The rows of a group lie close to one hidden flat surface of 8 dimensions, which may be shifted away from zero. Surfaces can cross.
Known rows, each followed by its group:
[-14.5 -14.6  19.4   8.5  -7.2 -10.6  15.5 -21.3  17.0  -9.2   9.7 -12.0
  -4.0]  mivig
[ 23.5  -6.1 -11.6  30.1  -4.0   8.1   3.8   2.9   8.6 -22.9 -23.9  -5.2
 -19.0]  mivig
[ -5.5  -4.2  -2.6  -1.7  -3.7  10.2  -2.9  -8.2 -26.2   0.6  32.6  12.7
 -17.8]  mufud
[-13.4  -2.2  12.2  23.1   7.2  16.4 -24.8  -9.8  -3.5 -43.6  -2.9   1.1
  27.6]  reke
[  4.5 -15.3  16.4  24.3   9.2  14.6 -11.3  -9.9   1.1 -25.2 -11.2   9.4
   0.2]  mivig
[  3.4   2.4  -7.9   1.5  14.5  -6.4  -4.3 -20.4  -8.2 -18.6  17.4 -21.4
 -12.1]  gib
[-12.6   8.8 -28.2  14.2  -6.5   2.0  18.6   8.1  15.6   0.8   7.3   2.2
  -0.5]  tize
[ -5.4  13.7  -6.2 -27.2  23.5 -11.7 -12.0  12.4 -14.9  21.5   9.2  31.6
  18.0]  reke
[  5.9 -24.9  25.1  14.4  25.7 -12.5  -1.2  -0.7 -23.7  19.7  -0.1  -6.7
  -2.2]  reke
[ -0.8   0.7  -0.2  -8.7  10.6 -11.3  -5.0  -3.6  -5.2   0.6   9.2   7.0
  -1.7]  gib
[  9.9 -13.7  19.6   5.2   9.6  -7.3 -11.0  -7.7 -33.5 -12.9  13.2  32.1
  -8.3]  mufud
[ 21.4   8.9   2.4  -2.0   7.7   3.4 -10.6  -5.6 -21.3  -8.5  -5.6 -22.1
  -4.6]  zenis
[-26.9   6.5  11.2 -21.1 -16.3  -3.5   8.1 -14.2   2.7  -7.7  31.2  33.9
  12.2]  gib
[ 13.1  15.3   6.5   5.3  -5.6  -0.4 -19.5 -14.6 -11.8 -58.7  -6.2   3.2
  14.7]  mufud
[  4.8   4.2  -1.1   8.7  -4.6   4.4   1.7   3.2 -14.2  -2.0  -0.1 -13.9
   5.9]  reke
[ -4.9   7.3 -11.2  -3.7   6.3   4.4  -6.6  -5.9  11.5 -17.3   2.8  14.6
   1.3]  mivig
[ -1.9   9.6  -5.4 -12.6  -3.4  -4.8   3.7   0.4   1.5   4.4   5.1   3.3
   3.4]  mivig
[-13.0  10.0  -6.7 -23.6   1.3  -3.8   5.4  -0.8   5.9  13.3  15.8  22.5
   4.9]  tize
[ -0.3   2.8  -1.9  -2.0 -17.3 -17.9   7.3   2.6  -0.2  -7.3   1.1  -7.0
   2.7]  zenis
[ -1.7 -18.7  17.6  -1.9 -16.1  15.9  21.2 -16.2  19.1  11.2   5.0  23.6
 -32.7]  tize
[ 11.7  -0.2   1.4  -5.9  -5.5  -2.9  -8.1   0.8 -13.5  -0.9   0.2  -5.3
  -8.9]  zenis
[ -1.3   6.1 -24.5  21.9 -22.7 -11.6  16.8   5.9   4.2 -18.2   4.4 -19.6
  -4.1]  reke
[-23.6   4.2 -39.5 -24.3  11.8 -30.3 -21.3  12.0  16.8   3.8  19.8  21.6
   0.4]  mufud
[-26.6  -7.1  19.1   3.7  19.6   0.5  -4.5 -13.0   3.6  -4.3  12.2  -1.6
  24.7]  reke
[ 28.1  22.8   4.6   5.8  13.7   9.1  23.6  -3.6 -14.4  -8.6 -13.2  30.1
   6.4]  mufud
[  0.8  20.2  -0.2 -40.6 -15.1   6.4 -11.5  -5.1   9.3   2.9  -1.5  -8.6
   5.5]  gib
[ 0.5 -1.3 -6.1 15.2 10.4  6.9  5.4 -4.1 11.9 -8.5 -5.2  1.9 -3.2]  mufud
[-2.5  6.7 -0.4  2.0 -0.8 -6.4  6.0  2.7  2.8 -6.3 -4.1  0.9 14.8]  mufud
[ 19.6   9.3 -13.3 -26.0 -26.2  12.7 -42.6   4.7 -29.1 -16.3   3.4  -6.6
 -18.4]  zenis
[ 25.5 -14.1  -5.5   7.9  21.0 -13.9 -26.3  -2.6   8.1 -14.4 -27.7 -32.0
 -20.6]  gib
[ 13.2 -11.3  12.0   0.8   1.5 -17.8  -0.2  -8.4 -14.3  -5.2   2.2  -8.6
 -11.7]  mufud
[-18.2  -7.7  16.1  15.0 -12.9  24.8  -6.5 -23.5  14.9 -29.6   5.8 -18.6
   4.3]  mivig
[ -2.2   6.2  -0.8 -13.2   7.3   8.0 -21.5   1.3   6.1  -8.3  -6.6  17.2
   9.2]  gib
[-11.4   1.0  -5.0  -4.2   6.9  -5.2  -8.5  -5.5   8.3 -10.5   7.6   8.0
   8.1]  tize
[  1.4  -2.0 -26.4  -7.9   7.4 -44.0  12.6  13.4   4.4  14.2   8.4   6.9
 -12.3]  gib
[  3.9   5.5   4.5 -13.1 -11.2 -28.4  -6.1   1.4  -7.6 -11.1  -1.1 -11.7
  12.7]  zenis
[  5.3  -3.2   7.7 -18.2 -14.4  45.6 -40.2 -10.9  -8.4  -7.3  -0.2 -13.4
 -18.7]  zenis
[ -6.2  20.8 -33.8  -3.3  31.6  16.7   1.4  -7.7   9.7   4.4  17.1  -2.8
  -6.9]  reke
[ 1.0  4.6 13.4 -9.4 -4.9 18.0 10.1  8.0 -5.9 33.5 -7.2 -8.6  8.4]  gib
[  8.1 -18.9  18.2   5.2 -15.6  -7.3   2.9  -3.0   1.7  -1.4  -9.1  -2.2
 -15.7]  tize
[-13.8  -6.0  -4.3   4.3  11.2  -8.8  -7.6  -8.8  19.2 -15.4   4.1   7.4
   2.7]  reke
[  0.2  17.6 -28.6   1.2 -17.8 -14.0   4.8  12.2  -2.7 -15.1   4.5  -6.7
   5.7]  reke
[-14.4  -5.5  24.2   9.3 -15.0  -2.2   3.2  -8.6 -15.3  -9.8   9.7 -11.7
  21.2]  gib
[-12.3  -2.9  -6.0   7.9  14.3   9.7  -2.4  -6.6  12.6  -6.8   8.8  14.0
  -0.9]  tize
[  2.5   5.0  -4.6 -17.9 -12.6 -26.0  30.6  -0.1   5.6  27.0   8.0 -16.0
 -11.6]  mivig
[ 21.5 -20.5   5.4   9.6  24.3  -4.8  16.5  -7.3  -7.2  30.6   0.2 -12.5
 -40.8]  mufud
[-29.2 -40.6  23.9  34.2  -7.2   0.6  -1.0  -8.2  19.8 -19.4   7.0  31.3
  -1.5]  mivig
[ 13.1   5.0  -5.5   2.2 -20.9 -18.2 -23.5   3.8  -2.7 -38.1 -18.6 -31.2
   9.0]  tize
[  1.1  -2.8  -8.4   2.0 -19.4   5.6  10.7  -2.2   8.9   2.5   3.7 -10.6
 -20.2]  zenis
[ 10.7   2.0 -10.9  -5.5   0.8 -18.8   0.6  29.8 -18.9  22.3  -7.7  17.4
   4.6]  tize
[ -0.1 -23.3  36.4   3.3 -23.1 -24.0  -4.4 -10.3 -42.4 -13.1  20.6   3.4
  -0.7]  mufud
[ 18.4 -14.1   5.9  -1.4   8.4  -8.5 -18.6  -5.5  13.1  -8.1 -21.9 -21.4
 -19.5]  gib
[ -1.9  -8.0  -8.7   8.6 -45.3 -12.2   0.4  12.1   8.9 -14.3  -9.5 -18.4
  -5.2]  mivig
[ -7.5  25.2 -23.0  -4.2   4.2  11.2 -12.8 -10.6   8.6 -27.7   5.6 -34.9
  14.2]  tize
[-17.5  15.9   8.9 -10.3  -3.0   7.9  16.0 -19.7 -23.1   1.6  40.7  -4.5
  12.3]  gib
[-14.4  22.2 -30.5 -10.4  31.8  -0.7   6.9  -8.8   5.8  12.1  24.9 -15.2
   2.3]  reke
[  2.5  -3.0  -1.6 -15.6 -28.6 -21.3 -19.9   5.5  -9.2 -14.0   2.2   0.8
  -1.9]  zenis
[ 20.9  -2.7 -26.0  15.9 -11.0 -24.0  16.2  20.2  -0.9  12.3 -14.5 -35.9
 -21.5]  tize
[  9.5  14.5   1.2 -20.0   4.4  -7.8  -1.3  -4.9  -6.8   1.5  -1.6 -12.4
   4.5]  mivig
[ -6.6  -1.5 -29.1  -3.3  23.1 -14.2 -22.0  -0.5  11.9 -17.4  11.7  32.0
 -13.0]  mufud
[-6.0 -2.8  9.0  5.0 -5.7 26.9  3.0 -6.6  6.5  4.9  0.9 -4.6 -2.5]  zenis
[ 10.2   4.7  11.1   7.4   7.3   9.6   9.8   2.4 -11.5   5.2  -9.5   7.5
   7.2]  mivig
[-11.0  -9.9   8.3  20.2   8.0   9.7  23.0   1.9  -3.4  25.1   6.8  -8.1
   2.7]  tize
[ 17.5  -2.4  -7.0   6.0 -16.2 -19.5   6.5  -4.6  -2.3 -14.2  -3.5 -30.1
 -19.9]  zenis
[ 17.4 -17.5  -3.0   7.3 -44.3   8.5   5.6  12.3 -26.5  12.5   8.0  -4.6
 -39.4]  zenis
[ -9.0  -9.3   3.5  26.6  -5.1   7.2   7.2  -5.7   6.7 -16.0   0.5  -9.4
   0.3]  reke

New rows, each followed by its group:
[-26.5 -12.1 -15.7   1.8 -17.5   0.5 -16.4  -9.5  -1.5 -12.9  34.1 -13.9
 -15.3]  mufud
[-10.7  -6.6  -3.7  14.5  23.4 -20.3 -10.9   3.0 -12.6 -14.0  10.5  13.5
  17.0]  reke
[ -7.2   1.8   2.8  -0.8 -11.0  -0.1  -9.3   9.0  -4.4  -7.8  -2.6  16.2
  15.2]  mivig
[  7.2   2.0   3.4  13.0  -9.8   5.9   2.4   1.9 -17.5 -11.0   0.1  -1.1
   2.6]  zenis
[-10.9 -16.0   5.6   5.4  -2.9   4.3 -11.4  -4.4   7.6  -5.7   3.9   7.3
  -7.3]  mivig
[ -1.5 -33.2  21.1  10.3  19.9 -27.2  -8.6   2.9  -7.2  10.6  -1.2  15.6
  -6.8]  mufud
[-17.6   7.4 -16.4  12.5  24.5   1.8  14.2  -5.8  -0.4   8.9  23.8 -13.2
   5.3]  reke
[  1.0   1.2   7.0  11.6  13.7  20.9   9.9 -10.9   3.2  -2.6  -0.8   5.3
  -3.8]  mivig
[  1.4   3.3   0.3   7.9   1.7 -16.1  24.6  -1.7   9.7  -4.7  -1.3  16.5
   3.5]  mivig
[ -9.7  11.3 -10.4  14.5 -17.0  24.8  25.2  -1.8  15.3  -3.7   3.8  -1.1
  -0.8]  mivig
[  3.7   1.8  -6.5 -10.5   5.8  -8.7   0.3  -2.3 -12.2  10.8  13.9  -1.8
 -12.6]  mufud
[  5.3   7.4 -12.1  18.7   8.1   7.7  11.1  -8.8  10.8 -20.9  -3.5 -11.0
  -4.3]  zenis
[-25.8   1.5   2.7 -42.2 -51.3 -29.2  -3.0   9.1  19.1   8.9  10.0  -1.9
  12.1]  zenis
[  3.0  21.9 -18.5 -45.0 -10.5 -12.8 -15.1   9.9   1.5   1.6   4.9  46.4
   1.1]  tize
[  3.1  -3.7   7.3   3.7 -42.3  -1.9   1.0   6.3 -17.7  -7.7   3.8 -15.8
  -2.0]  zenis
[ 11.1 -10.3  11.4  -3.8  -0.2 -17.7 -10.1 -13.4   6.7 -15.2 -10.1 -30.2
 -10.1]  zenis
[  9.9  17.8 -42.8   6.8   2.5  15.1  21.3  12.9  16.2   8.4  -2.7  22.7
 -21.1]  mivig
[  5.9   5.7 -31.6   4.4  11.7  -4.7   0.8  10.8  18.3   4.0  -8.3   1.5
 -14.3]  gib
[ 26.9  12.9  -6.9   3.3  24.5  -5.0   4.5  -3.3  -2.2 -10.4 -16.5   8.0
  -5.6]  mivig
[ 16.9  16.1 -47.3   4.3 -14.8 -24.0  25.9  28.9  15.7   2.5 -11.2  26.7
 -15.7]  mivig
[-25.0  -2.1   1.5  -7.8  26.1  -3.5  -2.6 -15.4  19.9   1.7  16.2   4.7
  10.0]  reke
[  3.9  -9.6  18.8  11.0 -15.4  -4.8   1.0  -5.6  -1.0 -15.5 -10.2 -16.6
   3.8]  mivig
[  2.5 -11.2  24.8 -33.9 -13.0 -15.2  -6.5  -9.9  26.4  11.4 -14.2  -5.0
 -10.1]  reke
[-11.3  -7.4  16.5  -7.6  -2.0 -13.3  -2.0  -4.5  12.0   0.0  -2.1  -0.1
  13.5]  zenis
[-16.5 -11.9   4.1  22.0  43.7  15.7  18.2  -9.8  -2.3  28.0  20.6   2.7
  -2.9]  reke
[-21.9 -14.5  12.5 -10.3   7.9  -0.4 -18.5 -17.2  44.1 -23.3  -5.5  29.5
   2.7]  reke
[ -7.6   1.5 -15.0 -20.7  38.8 -37.1 -22.6  -3.9   2.4  -3.9  13.7  14.0
   6.3]  reke
[ 11.5   0.8   2.7  -1.0  -7.3  -5.5 -15.4  11.8 -12.3  -8.1 -12.1  -0.1
   6.9]  tize
[-13.6  23.5  -3.7 -28.9   0.2 -19.5  14.6  -1.6   2.5   9.0  16.6  15.7
  20.9]  mivig
[  1.1 -17.9   4.6  13.4 -26.6   7.4  22.7  -8.9  37.6  -1.4 -13.1  -8.4
 -28.9]  reke
[  2.9  -2.4  19.3 -31.5   6.6  17.8  -7.4 -17.9   5.9  16.0   4.5  20.0
 -16.4]  gib
[-13.3  -1.7 -18.2  15.2 -14.9 -39.3  29.1  -1.8   1.2  -8.4  24.4 -17.1
  -3.2]  gib
[ 14.1   4.7  -1.2 -18.0  -4.8 -37.9   7.5   1.7 -21.8  -0.4  13.1  20.8
  -6.7]  mufud
[ 5.9 -6.8 23.9  2.3 15.4  4.7 12.9 -9.1 -9.7 17.5 -1.3  0.0 -1.4]  mivig
[  3.6 -15.2 -17.5  -9.9   8.0 -50.8   3.7  -2.0  27.1   2.0   2.3   0.9
 -27.4]  reke
[ -1.9  -0.1   5.1  -3.7  -6.1 -18.4   7.1   2.2 -10.1   2.3   6.5   6.1
   6.6]  mufud
[  4.8   7.8   8.3 -19.9   2.1 -48.2  -5.6  10.3   7.2  -1.7 -22.2 -18.2
  31.7]  mufud
[  3.6  -7.2  26.5   7.5   4.1  -5.9  -7.8  -8.3  -6.7 -19.7  -8.2   0.9
  15.7]  mivig
[ -9.9  17.7  -9.8  -7.2  -4.9  16.5   3.5 -26.1   2.1 -23.7  24.7 -14.0
  -3.7]  gib
[ -7.9  -9.5  17.4 -21.4 -25.7  30.4 -47.9  -2.4  -7.3 -11.2   1.5   9.2
  -4.2]  zenis
[ 16.7  10.3 -13.1  23.0  14.8   4.1  25.2   3.0  10.1 -10.3 -14.5  23.8
  -6.6]  mivig
[ -6.7   1.1 -15.8   2.0  -2.3   9.4  15.7  -4.1  21.8   3.3   6.8  12.3
 -17.2]  gib
[ -1.3 -13.6  14.4   5.6  16.6  -0.1 -11.3  -2.2 -14.2   4.6   3.2  11.1
   1.3]  mufud
[ 8.5 -5.7  9.7  4.5  0.0 -2.6 12.1  7.3 -8.3 16.8 -6.8  4.9 -4.3]  mivig
[  7.7  17.3  -2.0 -14.2  25.7  27.6 -12.6 -13.8  -5.9   1.2   3.5  -2.4
   0.1]  mivig
[ 3.0  2.6 -5.8 -3.4 -7.1  3.2 -3.0  3.2  1.0 -1.1 -2.7 -1.4 -3.9]  mivig
[  4.4   9.4 -15.5   3.4   7.0   9.8   4.0   4.6  -6.2   5.3   4.3   0.8
  -4.2]  reke
[ 27.3  46.3 -18.3 -23.7  -7.3   3.7  12.5   8.8 -15.8   4.7 -12.4 -24.0
  13.4]  mivig
[-14.3 -12.5   4.3   2.2  -3.3  19.3  10.5  -6.4  26.1  15.6   2.1   7.7
 -15.7]  zenis
[ 17.1  -1.8   7.8  -1.1 -26.2  11.5  -5.3  13.0  -2.3  -5.1 -22.7  11.8
  -5.3]  reke
[ -9.4   5.7  -7.0   2.7 -17.2  41.2   2.0   5.3  -4.4   5.9   9.9  19.3
  -5.9]  zenis
[ 13.9 -10.4  -1.3  16.1 -11.3 -17.9 -11.8   0.9   8.5 -33.3 -19.2  -5.8
  -6.4]  mivig
[ -0.9   7.0 -20.9   3.2 -22.7  -5.1  45.1  -8.6  28.7  12.9   8.9 -31.3
 -29.3]  mivig
[ 11.7  -6.6  12.4  -9.4 -10.5 -37.5  -4.9   3.5 -17.2  -2.8  -3.7 -12.1
   2.7]  zenis
[  6.3  -4.4  23.5 -33.2  -7.2 -13.2  20.9   4.7 -17.5  54.9   8.3   7.7
  -7.2]  tize
[-11.7   5.3   4.6   4.1  30.7   7.9 -12.0 -11.9  19.4 -19.9  -5.7  18.2
  19.5]  zenis
[-10.3 -15.7   3.9  22.3  -8.8 -10.0 -11.9  -4.3  19.0 -37.9  -8.3   6.5
   5.9]  gib
[ 13.2  16.5   0.1 -14.3  32.3  -4.1   3.8 -41.2  15.4 -21.9   4.2 -31.2
 -12.4]  mivig
[  3.3  24.7  -8.9 -13.3 -19.9  12.1   3.4 -11.1 -29.5 -16.0  29.3   0.0
  -2.3]  mufud
[  5.1  -2.3  -9.8  -9.8   8.9 -21.5  -5.4  18.0   4.3  18.9 -11.4  12.5
   0.5]  gib
[ 17.1   8.5  -2.2  21.2  -2.5  18.8   1.0  12.7 -38.1   0.2  -5.2 -16.1
   5.8]  reke
[-16.2   3.7  15.2  -1.6  -1.8  -5.0   1.4  -8.4 -23.6  -7.6  24.5   2.2
  24.9]  gib
[ 30.4   3.7 -17.9   1.1   5.1  31.8 -19.2  -9.9  12.9 -22.8 -18.4   6.0
 -42.3]  tize
[  8.0  -4.9  17.4  -3.3  22.3  18.9 -21.0 -13.3  -4.7  -4.5  -8.2 -12.9
  -0.1]  reke
[-10.0  -0.5   2.0   9.3  18.0  21.4 -10.2 -17.1   9.3 -15.9   5.8  -4.4
   2.8]  tize
[  2.6  14.3   0.9   2.1  -1.0  25.6  -6.4 -15.5   2.2 -24.3  -4.5 -22.0
   6.3]  mivig
[-15.2 -35.3  26.4  20.0  17.2   3.3   9.9 -26.7  18.3   1.3  12.3   6.3
 -22.6]  mivig
[  8.0 -28.6  37.4  10.4 -29.5 -19.0   1.1 -10.4  -2.0 -13.2 -12.4 -35.2
  -6.9]  tize
[-23.1   2.8  30.2  -1.4 -14.5   2.4  13.0  -1.2   0.9   5.2   1.4  -2.7
  40.8]  zenis
[ 10.3  -0.6  13.3  16.1   9.9 -23.7  24.5   6.5  -4.0  -4.9 -13.8  32.0
  14.8]  mivig
[-14.0   4.6  -0.1  -5.6  -2.2  -1.7  11.0   6.1  -0.4  14.4  10.7  13.9
  12.8]  tize
[  0.6  -7.2  -4.7  10.7 -17.2 -19.0  21.5  16.8   5.2   7.9  -5.5  19.8
  -2.9]  mivig
